There are 9 hidden switches. A switch that is on adds its own fixed numbers to the row, and there is some noise. The rows also spread widely along 11 directions, which tell nothing about the answers.
In the rows, 128 means zero.
Known rows, each followed by its switches (1 for on, 0 for off):
[150 109 136 156 148  87 130 157 114 163 156 112 110 100 170 116 124 106
 177 105 113 145 121]  0 1 0 0 0 1 1 1 1
[124 142 119 125 109  28 136 134 110 148 119 193 146  91  88 171 116 113
 109  92  65 183 122]  1 1 0 0 1 0 1 1 0
[133 143 114 112 187 134 135 123 101 127 175 182 157 142 143  92 169  99
  95  92 145 130 159]  1 0 0 1 0 0 1 0 1
[154 158 119 131 113 155 122 136 124 104 160 184 135 150 186 127 113  84
  99 117 115 117 177]  0 0 0 1 0 1 0 0 0
[115 142 119 141  64 129 116 116 169 106 163 115 155 161 124 134 148  29
 120 108  96 104 101]  1 1 0 0 0 1 1 0 0
[164 128 132 131 118  80 112 121 169 196 154 143 123 102 182 176 108 126
 127 132  71 116 138]  0 0 0 0 1 1 0 1 1
[167 149 120 136 141 160  84 118 115 115 165 127 136 144 170  86 140  83
  93 142  42  93 123]  1 1 0 1 0 0 0 1 0
[ 96 153  90 130  55  41 134 142 189 180 163 138 127 130 113 158 140 135
  92 128  79 126 122]  0 1 0 0 0 0 0 0 1
[127 151 135  67 136  44  76  68 172 167 144 101 104 104 103 177 179  92
  94 123 119 144 104]  1 0 0 1 1 0 1 0 1
[147 130 126 138 191 116 177 136  96 146 138 199 151 128 161 132 108 139
 126 106 112 159 173]  0 1 1 0 1 0 1 1 1
[151 134 132 165 111  77 134 142 133 156 125 107 123 128 111 165 120 125
 149 131  63 150 153]  0 0 0 0 1 0 1 0 0
[116 142 140  93 170 117 160  98 127 159 160 152 139 159 131 123 178 158
  91 131 102 111 151]  1 0 0 1 0 1 0 0 1
[139 114 127 134 125  58 130 133  97 160 128 161 154  76 100 140 133 122
 141 102  55 163 116]  0 0 0 0 0 0 1 1 0
[131  76 154 166 132  94 175 138 178 173 138  92 158 133 111 161 147 123
 171  98  91 122 120]  0 0 1 1 0 0 1 1 1
[ 90 114 109 168  73  68 142 136 208 158 176 126 156 174  90 117 171  77
 123  85 106 109  98]  0 1 0 1 1 1 1 0 0
[125 153 113 136 132  97 193 144  96 169 125 151 124 130 156 168 117 161
 169 148  79 163 164]  0 1 0 0 1 0 1 0 1
[119 167 103  92 125  92  99 110 155 167 193 119  73 140 200 112 147 116
  87 149 133 112 128]  1 1 0 0 0 1 1 0 0
[165 112 125 135 131 140 116 115 110 150 130 183 164  86 193 126 103  99
 152 115  66 128 130]  0 0 1 0 1 0 0 0 0
[109  93 123 155 122 131 215 166 156 143 138 183 157 148 178 187  93 125
 167  88 163 135 169]  0 0 0 1 0 0 0 1 0
[177 167 106 151 103  71  72 149 157 143 180 120 101 117 152 154 121  88
  92 133  83 132 158]  0 0 0 1 0 0 1 1 0
[131 132 140 102 132 138 102  89 115  90 125 139 137 132 118 118 137  37
 117  98 113 135 101]  0 1 0 0 1 1 0 1 1
[143 134 136 146 154 160 129 110 138 128 169  86 145 180 136 101 169 103
 119 138 104  85 150]  0 0 0 0 0 1 0 0 0
[100 103 157 125 144  91 168 107 117 141 111 119 130 162  52 116 159 132
 122 109  81 141 114]  0 0 0 0 1 1 1 1 1
[135 133 147 107 196 161 141  81 163 133 165 123 145 173 167 109 163 112
  86 118 152  93 156]  0 1 1 0 0 1 0 0 1
[166 101 141 173 111 161 135 144 172 148 162 118 136 140 207 154  95  74
 165 110 107  95 142]  0 0 0 0 0 1 1 1 1
[182 139 122 162 110  86  70 161 161 140 193 128 103 107 192 139 111  56
 121 106 113 122 143]  1 0 0 1 0 1 1 1 0
[157  84 160 165 188 106 124 126 139 170 144 113 140 133 125  84 153 117
 139  83 109 123 130]  0 0 0 0 1 1 1 0 1

New rows, each followed by its switches (1 for on, 0 for off):
[138 119 120 175 121 158 128 144 156 140 149 144 141 183 152  68 125 115
 103 114  54  91 137]  0 1 0 1 1 0 0 0 1
[138 112 119 161 142 125 143 134 161 129 154 188 170 149 142 118 115  75
 105  71 127 127 139]  0 1 1 0 1 0 1 1 1
[ 96 109 125 113 114 127 137 125 164 164 169 117  90 159 175 100 135 128
 113 132 122  87 108]  1 0 0 0 0 1 0 1 1
[120 118 129 124 132 117 156 109 152 172 122 155 125 148 162 146 106 146
 112 137  69 126 126]  0 1 0 0 1 0 1 1 0
[161  85 131 179 122 122 114 170 144 158 142 178 126 115 184  88  82 121
 117  84  68 124 134]  0 0 0 1 0 0 1 1 0
[119 134 128  89 156  37 112 107 113 146 132 144 144  77  98 142 175 108
 121  92 132 176 108]  0 1 0 1 0 0 0 0 0
[142 144 121 162 118  83 145 155 171 161 173 120 123 156 140 150 126 133
 105 124  90 114 161]  0 1 0 0 0 1 0 1 1
[161 138 117 133 126  97 112 140  91 164 144 144 134  77 163 125 128 128
 153 135  57 142 135]  0 0 0 0 0 0 0 0 1
[135 109 126  96 164 141  74  81 147 152 159 153 135 118 171  80 150  66
 100  89 136 107  95]  1 0 0 0 1 0 1 0 1
[139 107 131 139 132 129 131 143 115 153 145 177 119 112 196  90  96 111
 133 102  92 130 117]  0 1 0 0 0 1 1 1 1
[ 99 119 149  66 148  83 140  55 129 151  99 156 156 118  73 144 175 139
  95 122  74 148 104]  0 0 1 1 1 0 0 0 0
[125 104 125 122 126  58 143 136 150 185 142 170 127  79 179 152 104 148
 127 108  96 143 116]  1 1 1 0 0 0 0 1 0
[147 164 120 105 122 114  64  73 158 113 174 130 136 154 112 127 162  38
  61 123 100 103 121]  0 0 0 0 1 1 1 1 0
[114 156 140  72 108  89 117  77 156 133 141  98  99 132 111 192 152  86
 104 140 127 134 118]  0 0 0 0 0 1 1 1 1
[140 125  96 153 148  86 117 156 141 194 192 136 121 115 186  65 145 155
 122 127  90 113 134]  0 1 1 0 0 0 0 0 1
[141 109 135 161  91  59 125 163 169 153 159 152 129 107 133 159 106  84
 126  72 116 141 130]  1 0 0 0 0 1 1 1 1
[ 96 105 145 117 141 121 188 126 111  94 122 162 154 146 100 158 133  86
 138  73 185 152 144]  0 0 0 0 0 1 0 1 0
[ 95 121 147  71 154 109 144  72 121 138 104 133 120 139 103 138 157 109
 114 119  92 147  87]  1 1 0 1 1 0 1 1 1
[116 130 116 128 115 104 123 115 155 143 178 127 138 148 140 115 167  73
 123 117 104 109  98]  0 1 0 1 0 1 1 1 0
[121 101 128 158 115 116 164 140 149 162 158 109 160 133 137 134 150 108
 172 113  90 116 121]  1 0 1 0 0 0 1 0 1
[101 151 129 108  96 131 185 115 148 150 125 127 121 173 126 170 137 164
 114 161  75 119 157]  0 0 0 1 0 0 0 0 1
[122 110 138  93 154  73  91  97 163 178 136 125  93 113 135 102 142 162
  66 112 115 127 120]  0 0 0 0 0 0 0 0 0
[121 157 128 124  98  96 103 107 118 104 162  68 114 151  74 106 185  68
 119 144  87 129 117]  0 0 1 0 0 1 1 0 0
[ 97 103 125 113 187  80 193 113 120 188 152 148 154 123 124 129 176 175
 144 114 139 143 141]  0 0 1 0 0 0 1 0 0
[114 112 132  85 195 107 164  95 171 193 164 171 143 144 161 145 156 175
  75 112 133 103 144]  1 0 0 1 0 0 0 1 1
[140 142 106 119 144  43 118 137 131 160 180 154 121  88 157 173 150  89
 154 106 163 158 141]  0 0 0 1 1 1 0 1 0
[108 119 130  94 167 117 150 105 124 165 161 166 134 131 157 102 170 123
 125 106 147 127 126]  0 0 0 1 0 1 1 0 1
[155 117 111 150 125  91 124 139 144 180 186 141 183  84 161 163 148  73
 174 104  84 116 110]  1 0 0 0 0 0 1 1 1
[173  98 151 169 155  71 110 148 124 151 146 136 144  94 117 120 128 101
 130  79  89 145 133]  0 0 0 0 0 1 1 1 0
[ 97 117 111 130 148  73 141 128 143 178 187 123 144 137 116  78 196 116
 129 100 126 122 102]  0 1 0 0 0 1 1 0 1
[132 113 142 117  80 121 126 111 150 125 131 156 155 104 145 175 108  59
 138  95 103 123 107]  0 0 0 0 0 1 0 1 1
[169 106 134 179 117 133 104 137 171 144 161 148 171 123 176 117 116  53
 142  78  99 103 124]  0 1 0 0 1 1 0 0 1
[132  80 142 168 138  52 176 171 156 197 160 137 128  98 155 153 118 142
 177  85 136 148 142]  0 0 1 0 0 1 1 1 1
[135 112 153  84 168  85 112  89 145 129 113 150 129  85 145 152 123 103
 100  79 171 164 127]  0 1 1 0 0 0 0 0 0
[134 117 160 141 152 130 158  98 136 102 133 108 164 175  78 149 168  71
 136 110 105 128 140]  0 0 1 1 1 1 1 1 0
[149 126 119 117 167 135  90 126 130 118 172 161 122 115 194 103 123  65
 104  79 186 131 147]  1 0 0 0 0 0 1 0 0
[155 145 138 128 188  84 143 126  77 131 115 156 115 110 134 131 121 138
 126 117 112 187 171]  0 1 1 0 1 0 1 0 0
[123  94 149 136 136 120 153 113 191 159 137 118 155 151 137 160 131 131
 110 100 115 102 137]  1 0 0 0 0 0 0 0 0
[134 134 116 127 137 138 143 134 118 128 139 157 126 134 180 132 103 118
 121 126 104 130 147]  0 1 0 0 0 0 0 1 0
[117 184  63 126  91 113 116 140 120 140 209 145 130 151 143 112 162  86
 109 159  84 110 136]  0 0 0 0 0 0 1 1 1
[ 84 113 139  84  73 133 146 115 109 117 104 184  99 129 140 117 106  95
 121 110  94 147  96]  0 0 0 1 0 1 1 1 1
[147  97 153 128 161 132 121 111 167 128 146 176 155 131 147 130 117  73
  87  56 157 120 138]  0 0 0 0 0 1 1 1 1
[132 149 137 117 162  66 147 106 115 144 136  94 142 134  62 165 180 138
 114 129  99 154 155]  0 0 0 0 0 0 1 0 0
[ 61 129  80 113  82 120 149 117 141 138 179 147 143 165 117 109 170  63
 139 120 121 109  86]  1 0 0 0 1 0 1 1 1
[139 114 140 150 126 122 140 133 134 146 129 120 133 134 142 141 116 113
 149 116  83 125 138]  1 0 0 0 1 0 0 0 1
[122 108 137 119 127 163 130 106 130 116 122 131 140 137 146 116 122  69
 131 104 102 122  97]  0 1 0 0 0 0 1 1 1
[145 117 130 116 135  63  92 118 186 186 176 162 114 107 159 124 138 112
  77  90 117 119 121]  0 0 0 1 0 1 1 1 1
[166  94 144 144 187 142  70 113 113 109 143 167 141 129 135  49 122  64
  77  66 106 120 118]  1 0 0 0 1 0 1 1 0
[116 111  89 130 118 100 110 136 141 200 200 168 115 110 204  80 142 101
 149 118 111 104  95]  0 0 0 0 1 1 1 1 1
[147 146 126 148 136  70 130 150 154 147 159 106 117 143 103 158 144 134
 105 125  97 133 166]  0 0 0 1 0 0 0 1 1
[130 142 111 166  93  67 102 152 173 116 161 138 153 145  73 116 144  61
  73  66 112 141 137]  0 1 0 0 0 0 1 0 1
[121 117 139 138 157 140 176 136 134 111 132 121 138 158 128 159 130  93
 147  87 188 146 173]  0 0 0 0 0 0 1 0 1
[ 96 138 134  95 131  96 133  99 153 106 142 131 107 154 115 129 147  85
  84  96 183 149 135]  0 1 1 0 0 1 1 0 0
[124 103  98 150 146 110 159 168 121 176 195 205 145 112 202  94 125 114
 153  86 149 123 142]  0 0 0 0 0 1 1 1 1
[123 108 148 112 127  98 106  97 178 112 135 141 138 133  99 159 133  31
 103  55 176 140 115]  0 0 0 0 1 1 1 1 1
[145 130 124 139 165  76 110 123  96 108 145 175 178 112  78 110 155  58
 106  66  97 161 117]  1 1 0 0 1 0 1 1 0
[132 145 131 116 121 117 147 136  68  78 115 198 142 110 122 162 105  54
 147  85 141 177 151]  0 0 0 0 1 1 0 1 1
[134 117 116 106 118 112 121 144  93 154 155 208 113  77 227 113 101 110
 145 113 106 135 118]  1 0 0 1 0 1 0 1 0
[158 161 110 125 170  79 139 137  87 171 177 228 146 112 157 124 129 137
  91 116  79 143 174]  1 0 0 0 1 1 1 1 1
[170 112 167 148 161 113 131 129  97 103 113 154 149 114 113 144 110  85
 124  79 105 158 154]  0 0 0 0 0 1 1 1 0
[100 130 114 123 137  73 129 130  83 104 131 174 136 139  48  89 152  93
  94  86 112 173 126]  0 0 0 0 1 0 1 1 0
[120 146 128  86 132  93 145  96  98 160 123 145 127 110 139 155 136 145
 115 156  42 143 111]  1 1 0 0 0 0 1 1 0
[176 154 133 129 113 101  97 123 117 129 138 142 141  96 160 146 121  99
 117 135  33 136 135]  1 1 1 1 0 0 0 0 0
[127 163 101 121 102  82 122 115 115 122 159 142 176 112  87 162 171  67
 131 116  95 145 131]  0 0 0 0 0 0 1 0 0
[158  93 159 126 170 132 141 123  94 143 102 157 127  95 166 132  92 136
 139 107  87 150 139]  0 0 0 0 0 0 1 1 0
[110 120 122  84 132  74 124 108 164 165 141 191 116 102 161 139 113 151
  69  99 149 140 143]  0 0 1 0 0 0 0 0 0
[134  90 136 142  97  91 119 141 161 170 119 162 136  86 161 126 102 104
 140  74  83 144  95]  0 1 0 1 0 0 1 0 1
[ 85  94 126  90  94 109 160 108 140 158 112 188 140 107 137 150 110 116
 132  96 112 143  94]  0 0 0 0 0 0 1 1 1
[123 118 143  99 116 140 125  80 193 151 153 148 115 156 192 158 107  88
  93 126 125  94 123]  1 0 1 0 1 1 1 1 0
[129 107 167 112 157 114 129 105 140 126 112 152 106 142 134 118 116  95
  99  85 120 144 118]  1 1 0 1 1 1 1 1 1
[124 124 122 121 141  79  96 115 136 142 171 120 115 123 123  89 165  84
 106 105 116 132  97]  0 1 0 0 0 1 1 1 0
[145  97 156 159 133 116 143 134 154 114 102 145 154 141 107 154 104  84
 126  72  97 144 131]  0 1 0 1 1 0 0 1 1
[149 184  82 102 176  87  92 102 112 154 200 177 152 120 142 116 177  84
  84 126 110 132 141]  0 1 0 0 1 0 1 1 1
[156 132 133 170 140 121 127 144 127  84 182 105 181 147 102 145 163  25
 150  85 138 117 146]  1 0 0 0 0 1 0 1 0
[137 127 136 143 161  84 105 135 137 153 172  70  59 167 131  87 160 122
 118 139 108 121 132]  1 0 0 1 1 1 1 1 0
[ 98 117 131 100 118 128 144  86 125 137 125 114 148 137 101 130 168 105
 134 130  88 124  97]  0 0 0 0 0 0 1 0 0
[ 98 114 121 131 103 108 190 127 133 180 139 107 151 131 126 168 154 139
 188 143  82 129 119]  0 0 0 0 0 0 1 0 1
[ 84 123 108  84 106 120 118  92 133 133 146  99 116 124 144 116 161  80
 143 136 117 119  63]  0 1 0 0 0 0 0 1 0
[130 116 105 198  95 101 143 171 117 134 175 111 151 139 135 110 142  53
 205 114  82 130 108]  0 1 0 0 1 1 1 1 0
[144 176 129  98 137 108 131 120  87 108 141 167  99 133 145 156 123 111
  97 137 108 157 173]  0 0 0 1 0 1 1 1 0
[160 127 107 165 123  97 101 166 157 146 193 126 128 111 178 144 117  62
 142  93 140 124 144]  1 0 0 0 0 0 1 1 1
[130 151 119 122 162 111 178 126 123 165 149 165 128 168 151 157 133 181
 100 157  71 121 181]  1 0 0 1 1 0 0 1 0
